Each new row is followed by what is left after taking away its nearest point in the smallest flat space through zero that holds the last named rows.

q459:
[[ 12   1   2   4  27  -2  21   1  12  -6   2 -25  14 -10  -3  15  -6]
 [-18  -8  12   5  17 -12  13 -22  35 -14 -21   0   8   0   4 -15  10]
 [  6  15   5 -13  35   6  35 -14   7  -5  -3  -3  -4  -1 -10  -3  14]
 [-14  16  -3 -14  14   2  22  -3  13 -14 -11   1  18  -9  -4  10  23]]
New rows:
[  7   0  -6 -11  -4  15  -6   4   7  -9  -5   5   1  13  -5  -6 -16]  [  6   1  -6 -11  -1  14  -3   4  10 -11  -6   3   4  11  -5  -4 -15]
[  0  11 -16 -13  -3   5  -8  10  -8 -11  -6   5   7 -16  -8  10  -2]  [  4   1  -8  -5   4   0  -8  -1   0  -9  -8   3  -3 -10  -6  -4  -9]
[  2  -6  13  11   9  16   7   2  -6   0  12   2 -12  -4  11 -12  14]  [-3 -7 10 12  3 14  3  8 -3 -3 10  0 -2 -8 13 -5 15]
[ -5 -15   8  12   9  11 -12  -3 -12   0  11  -9  -5   6  11  -1   8]  [ -9 -10   6   7  10  12  -7  -2 -10  -4   8  -7   0   3  10   3  15]

q816:
[[-19  -8   0 -25   1  -6  -7   3 -22 -16  21  15   0 -14   0 -18  16]
 [  3   0   6  -8 -17 -12  -7   8 -14 -27   6  -4  -7  15  -9  14   5]
 [ -5 -11  24   7  10   1  -2   5   6   1  22  12  10 -15   5   5 -12]
 [  1 -18  20   9   5   2  -5 -10 -18  -7  12 -11   0 -11  10  -7  -9]]
New rows:
[ -6  -7   4  10   3 -12  -3 -10  -6 -18   9  14  12   4   2 -16   7]  [  0  -1  -2  16   2 -10   0 -10   4 -11  -1  11  12  10   0 -11   5]
[-22  -6  -2  -1   7  22   8   9 -17 -20  -8  14  -1  -3   9  11   3]  [-17  -3  -3   6   7  24  10   7 -11 -14 -15   9  -1   1   9  15  -1]
[ 17  -2  16 -22   1  15  17   6   6  -3  -1  11   2   3 -11   6   9]  [ 19  -6  15 -19   3  18  17  -1   0  -1  -5   3   0   1  -7   0   8]
[  3  -1  -5  -6   7  -3   1  -3   9  10   3 -17  -2  17 -18  -5   6]  [  0  -6   3  -6  10  -3  -1  -2   7   8  12 -13   0  11 -16  -6   4]
[ -4  -4  -7  -6 -30   7  -4  -3   9   3 -23   4  11  -6  -7   5  -9]  [ -7 -11   0  -6 -27   7  -6  -5   3   0 -15   5  12 -12  -4   1 -11]
[ 15   5  10 -18 -10  14   9   5  -2   0  -3  23  11  -4   1   9   2]  [ 19   2   9 -14 -10  16   9  -3  -9   1  -8  13   8  -4   5   4   1]

q449:
[[  0 -21 -14 -26  28 -32   5 -14  -8  -2 -15  16  13  -9   6 -13   2]
 [  7 -17   4   0  31  -3 -13  -5   4  -3  13  -1  18   8  -4  12  -2]
 [ -2 -29 -14 -15  -4  11   0 -16 -32 -12 -29   8  18  -3   7 -12   7]
 [ -7 -17  -2 -15   6 -13 -10   2 -14  -4 -14  12  -4   1 -18 -22  11]]
New rows:
[-4  3 -6  2 -1 -5 24 -7  7 -7 -3 -9  0 -6 -2 16  1]  [ -6  -4  -2   2   1  -3  15  -3   3  -9  -3  -8  -2  -1 -14  11   6]
[ -2  10  -4   3  11  -4  -5 -11 -13 -19   9   2   1   4 -10  -6   1]  [ -2  16  -5   5   5  -2   0 -11 -11 -18   9   0  -1   2  -5  -4  -1]
[  0 -16   3 -10   6  -8   9  15   5  -4 -11  -1  16  -5  16  -4  -2]  [ -1 -10   9  -3  -2  -1   5  22   8  -3  -6  -5   8  -1   9  -3  -1]

q270:
[[  5  -2  12   5   1  -2 -13  11  -3  -9   7  13  11  -2  14   8  11]
 [ -4  12 -11  -5  13  -2   2  -1   4   3 -10 -15   5 -13  -4  13  -1]
 [-11  -3  -6  -6  11  12   5  15   4  20  -8  -5  16 -14   2  -5  33]
 [-16  -2  -3  -7   2  -1  -1   8 -25  18  -2  -2  27  11   7   8  14]]
New rows:
[  0   7   2   0  -8   2   5  14 -24  -7   5  -4  15  -2  -5   2   0]  [  4   7   1   1  -8   5   8  12 -12 -10   4  -5   4  -8 -10  -5  -1]
[-11  -4  -5  -9   2  -3   3  23  -4 -12   4 -15  -2   7  14   1 -13]  [ -9  -6  -4  -8   1   0   5  24   2 -12   4 -14  -6   4  13  -5  -9]
[ -7   6 -24  20   8  -2  20   6   1   2  -6 -22   3   5   5   2  -5]  [ -1   0 -13  26   2  -1  14  10   2  -6   2  -9   2   8  12  -2  -1]
[  5  -6   3   2  -5  12   2   5  -1 -19   0  -9  -2   2   0   5  -7]  [  1  -7   1   0  -4  14   4   7  -3 -13  -2 -11   2   2  -1   4  -2]
[ -1   6  -5  -1   8 -24  -3  10  -3  -3   9   0 -21   8  -6  11 -23]  [ -5  -1  -4  -2  10 -15  -1  20   0   7   8   3 -15   3  -3   2  -2]
[ 15  -3  -1 -11   3   1 -10  -3   5 -15 -24   2  -7 -10 -13   1  -4]  [  9  -8   1 -13  -1   2 -10   0  -7  -7 -22   5   1   0 -10  -2   2]

q178:
[[  3   5  -2  -1  -9   3   1   4  10 -13   5  -8  -3  -3   2   3   9]
 [ -4   9 -11 -10  -7  18  11   8   8   6 -21   7  11  -2  18   3   1]
 [ -5  28 -13  30  14   2  -8 -11 -11  -6  25   2  -2  13  17   8  -5]
 [  5   4 -14   7   8   9  17   2   7  -2   6   8   5  -8 -10   9 -16]]
New rows:
[ -4  21   2 -14   3  -6  -6   1 -23  13  15  13   9  13  -8   7 -11]  [  0  18   3 -23  -8  -3  -2   8 -11   3  13   6   7   7 -11   8  -3]
[ -5  -6   4  11  17  10  12  -3  -5   0 -15  -2   0 -27 -19 -16  18]  [ -8   3   2  16  16  11   7  -5  -7  -3 -11  -4  -1 -22  -8 -15  23]
[-12  -5  -8   7  -9  11   1  -5   3   6   1   8  20   7   6  -2   5]  [ -9 -11  -3   7 -10   5  -1  -6   4   1   7   4  16   5  -4  -3   6]
[  7   1 -13  13  10 -15   5  13 -15  -7   3   0 -12   0  -5   1  -3]  [  5   0 -11   4   3 -11   5  17 -12  -5  -8  -1 -10   0   2  -1   3]
[  2   6 -16  -1 -11   5   2   8   9  -9   6  -5   7  10 -29  -1 -17]  [ -5   7 -10  -3 -12   2  -9   5   0  -1  -2  -5   7  18 -16  -7 -10]
[  8  15   3 -14  13  -3   1   1   7   9 -10  11  -8  -4   4  12   1]  [  9  14   6 -12  13  -8  -3  -1   6   5  -3   7 -12  -3   1  11   4]

q233, 4 rows:
[[-28 -10  16   0  -4  12 -15   7  17  10  21  -1  -1 -13 -13  -3  -2]
 [ -9  -3  15  -9  -6   6   1   5   1 -11  10 -13  -1  20  -3  21   8]
 [  7 -15   3   7   4  -4 -21  14   8  11  -4   8  13   4   4   3   6]
 [ -2   9  13 -17   3  15 -12  -7  -1  16  10   5   2 -14  -3  17 -16]]
New rows:
[  1  13  12  -5  16  14  -8 -15 -14  10  -9  12  16   0   9  -2   8]  [-10   8  11   2  11  11  -2 -11  -9   1  -5   6  12   5   5 -10  16]
[ -1 -17  16  10 -17   7  -4   2  12   6   9  -6  -4   1  -2  -5 -10]  [ 11  -9   9   8 -15   4   3  -4   3   3   0  -5  -5   3   3  -3 -13]
[ 11  15   5  -1 -15 -11  11  17   4 -12 -13  11  12  -1  -1   3   8]  [  3  16   9  -3 -16  -6   8  16   8  -7  -6  12  10 -10  -5   2   3]

q601, 4 rows:
[[  4 -13   7 -11  -2   1   1 -10  -4  -2 -19   8  -2   5 -17  10  12]
 [ -5  -6  11   0   1 -10   5  -2  16  -1 -16   0   4 -11 -14   6   2]
 [ -2  15  -9  13  11   3   6  -8   7  -9   3  -3   1 -18 -10  -2  -7]
 [-13  19   3  16  -5 -13  15 -16   5  21 -10  -1  12  -5  -5 -18   4]]
New rows:
[-16   0 -13  -4 -15  10   1 -11  16  16  -9   2   1  -3  -1   0   4]  [-12  -3 -16  -7 -12  15  -4  -5  15   8  -2   1  -3  -3   3   4   0]
[-11   8 -13  14  16 -15   9   0  -3 -13   7 -15  -3  -8 -15   5   1]  [ -9  -3  -7   4   7 -17   5   5 -10  -5   5 -12  -4   7  -7   5   7]
[ -4  17  -3  14  15  12 -14   3  -1  11  -1 -13   2  -8  -9  11   2]  [ -3   8   3   7   9   9 -17   7  -3  16  -5 -11   2   0  -5  13   6]
[-16 -13   4  -2  -7   5 -15 -12  -7  -7 -10 -14 -14  -8 -10 -17 -13]  [-17 -12   4  -1  -8   5 -16 -10  -8  -5  -7 -15 -14  -6  -5 -19 -14]
[ -8  17  15 -10  16  11   6  -6  -4  16 -17  -4   5   4 -17   5  14]  [ -6  15  12 -10  18  13  -1   9  -1  10  -2  -9   2   3  -3   6   5]
[ -5 -10 -12   3  14   1  -2  -3 -12  11  10   3   9  -1   6   6  -4]  [ -7 -13  -7   2  14  -3  -1  -3  -7  11   4   3  10  -4   2   8  -3]

q157 (4 x 17):
[[-16 -16   7  -4   1  -1  18 -15  -9   5 -21 -13  -9   1  -7   1   2]
 [-14 -34   3 -10   4  -4  17  -1  -4   1   8 -13  -8  11   3  -1   8]
 [ -3 -18  25   6   4  -7  14  -6   3   6  -5 -24   3   3  11  13 -17]
 [-13 -11   7 -13   8 -14  10   7 -30  -7  -1 -14  -6  -3  22  11  -7]]
New rows:
[ 16  10 -15 -10  10   1   2   6   9   6  -8 -12   1   6  13  13   6]  [ 13   6 -16 -11  10   2   5   3  10   7 -11 -13  -1   7   9  11   9]
[  5 -19   5  -2  27   6  -3 -11   3  -1  12  -3 -22   9   8  -1   5]  [  9  -1   4   2  25   8  -9 -13   0  -1   2   2 -20   2   6   0   1]
[ 15 -12  -7   4  -4  -7 -16 -14   2  19  12   0  -1 -12   1   0  -8]  [ 10 -12  -9   0  -3  -8 -13 -15  -7  18   6   0  -5 -14   1   0  -6]

q662 (4 x 17):
[[  0  -5   1 -15 -19   2   2  20   2   3 -11 -20  24  -3 -12   1   2]
 [ -3  -8   3   0  -3 -17   8   5  -4  -8 -10  10  10  -4 -12  -9   5]
 [-10  11 -19   0  -7   3  -6   9   1 -16 -22  -3  -1   3   1  -1  -2]
 [ -6   3 -16  -2  -2  -2 -12   8  14 -22 -19  15  -9   0  -9  -9  16]]
New rows:
[  6   1  -2   9  -2  16  -9   5  -7   9  -8  -2   2 -24  -2  -2   7]  [  5   1  -1  13   1  11  -6   2 -11   8  -8   2   1 -24  -1  -3   5]
[  8  -1  19  -1  -3 -17   9 -17   4  -2  11   2   4   0   4   1  24]  [  2  10   6  -1  -8  -9   5 -12   3  -8   0  -8   3   4  10   5  17]
[ 3 -3  0 -3  7 -1  4  1  1 14  6  5  1  0 -4 -3  1]  [-1  1 -7 -2  5  0  2  3  0  9 -1  3  0  1 -2 -3 -1]
[ -4  -7  -5  -7  11 -24  -9   4  -1   2  11  -6   5   2   2   2 -18]  [ -4  -6  -9  -9  10 -20 -15   6   5  -1  10  -5   1   2   1   2 -13]

q431, 4 rows:
[[  8   3   7   5   5 -14   8   3   0  13   6  -1  15  13   4  -1  -8]
 [  3  11 -13 -15 -17   6 -14   7  -1  -3  10   5  -3  -6   7 -13 -12]
 [  4   2 -19  -2 -10  -1  17 -25   9   9  18  -4  -6  -4 -21   3  -5]
 [  4  -7  10  -6 -13   7   6  -9  -5  -7   1  17  -4  -4  -2   7  -9]]
New rows:
[ 5 -7 -3 -4  3  0 -2  5 -5 -3  5  8  3  8 -5  0  2]  [ 4 -7 -6 -3  4  0 -2  4 -4 -3  5  6  2  7 -6  0  4]
[  3  18  -8  -5  17  -1   3 -15   1 -12   5   0  16   2 -13  -9  -2]  [  2  15   0  -6  16   3   0 -11  -3 -18  -1   6  15   1  -9  -7  -1]
[12 -4 -6  8  3 12 12  5 -6  4  8 16  3  5 15 12  2]  [  8  -1 -14   8   5  14   8   6  -3   3   8   9  -1   2  13   9   7]
[ 10   8  -9   5  -8   6   0  12   3   4  12   8  -4  18   3 -13  -6]  [ 5  0 -4 11 -2 10  4  7  3 -1  3  7 -9 15 -2 -5  4]
[-14   0 -25 -11   9   4   4  -2   1  -4  -3   2   5  15 -17   7   4]  [-11  -1 -15 -13   7   3   2   4  -4  -6  -5  10  10  18  -9   7  -2]

q249, 4 rows:
[[  0   2 -11  -9   6  -6  -8   2  -3   4 -13  -2 -10  -1  14   7   4]
 [  3   1   5 -26   4 -14   6  -4   0   2  15   4   7 -11  -4 -15   4]
 [ -4 -17   1  -4   9  -6  -3 -13  -7  -2 -16  13   2   5   2  16   6]
 [ 30  -4  10   4  16 -13 -13  -4 -10   5  -8  14  -1   0   7 -20  -2]]
New rows:
[  0  -9   2   3  -1 -11   8  -3  13  -2  -1   2 -12   2  -9  -8   1]  [ -1  -7  -1   3  -1 -10   6  -1  13  -1  -4   0 -15   2  -6  -6   1]
[ -2  10   5   3  -4   1   8 -10 -13  -2 -11  -1 -10   9  -9  -5  -3]  [ -3  12   3  -3  -4  -1   9  -9 -13  -1  -9  -2 -10   7  -8  -6  -2]
[  6   0   7  -5   0  -9  20   3   5   2   4  -4   2   1   1   3 -10]  [  7  -1   5  -1   1  -8  17   3   4   2  -3  -4  -1   4   5   7 -10]
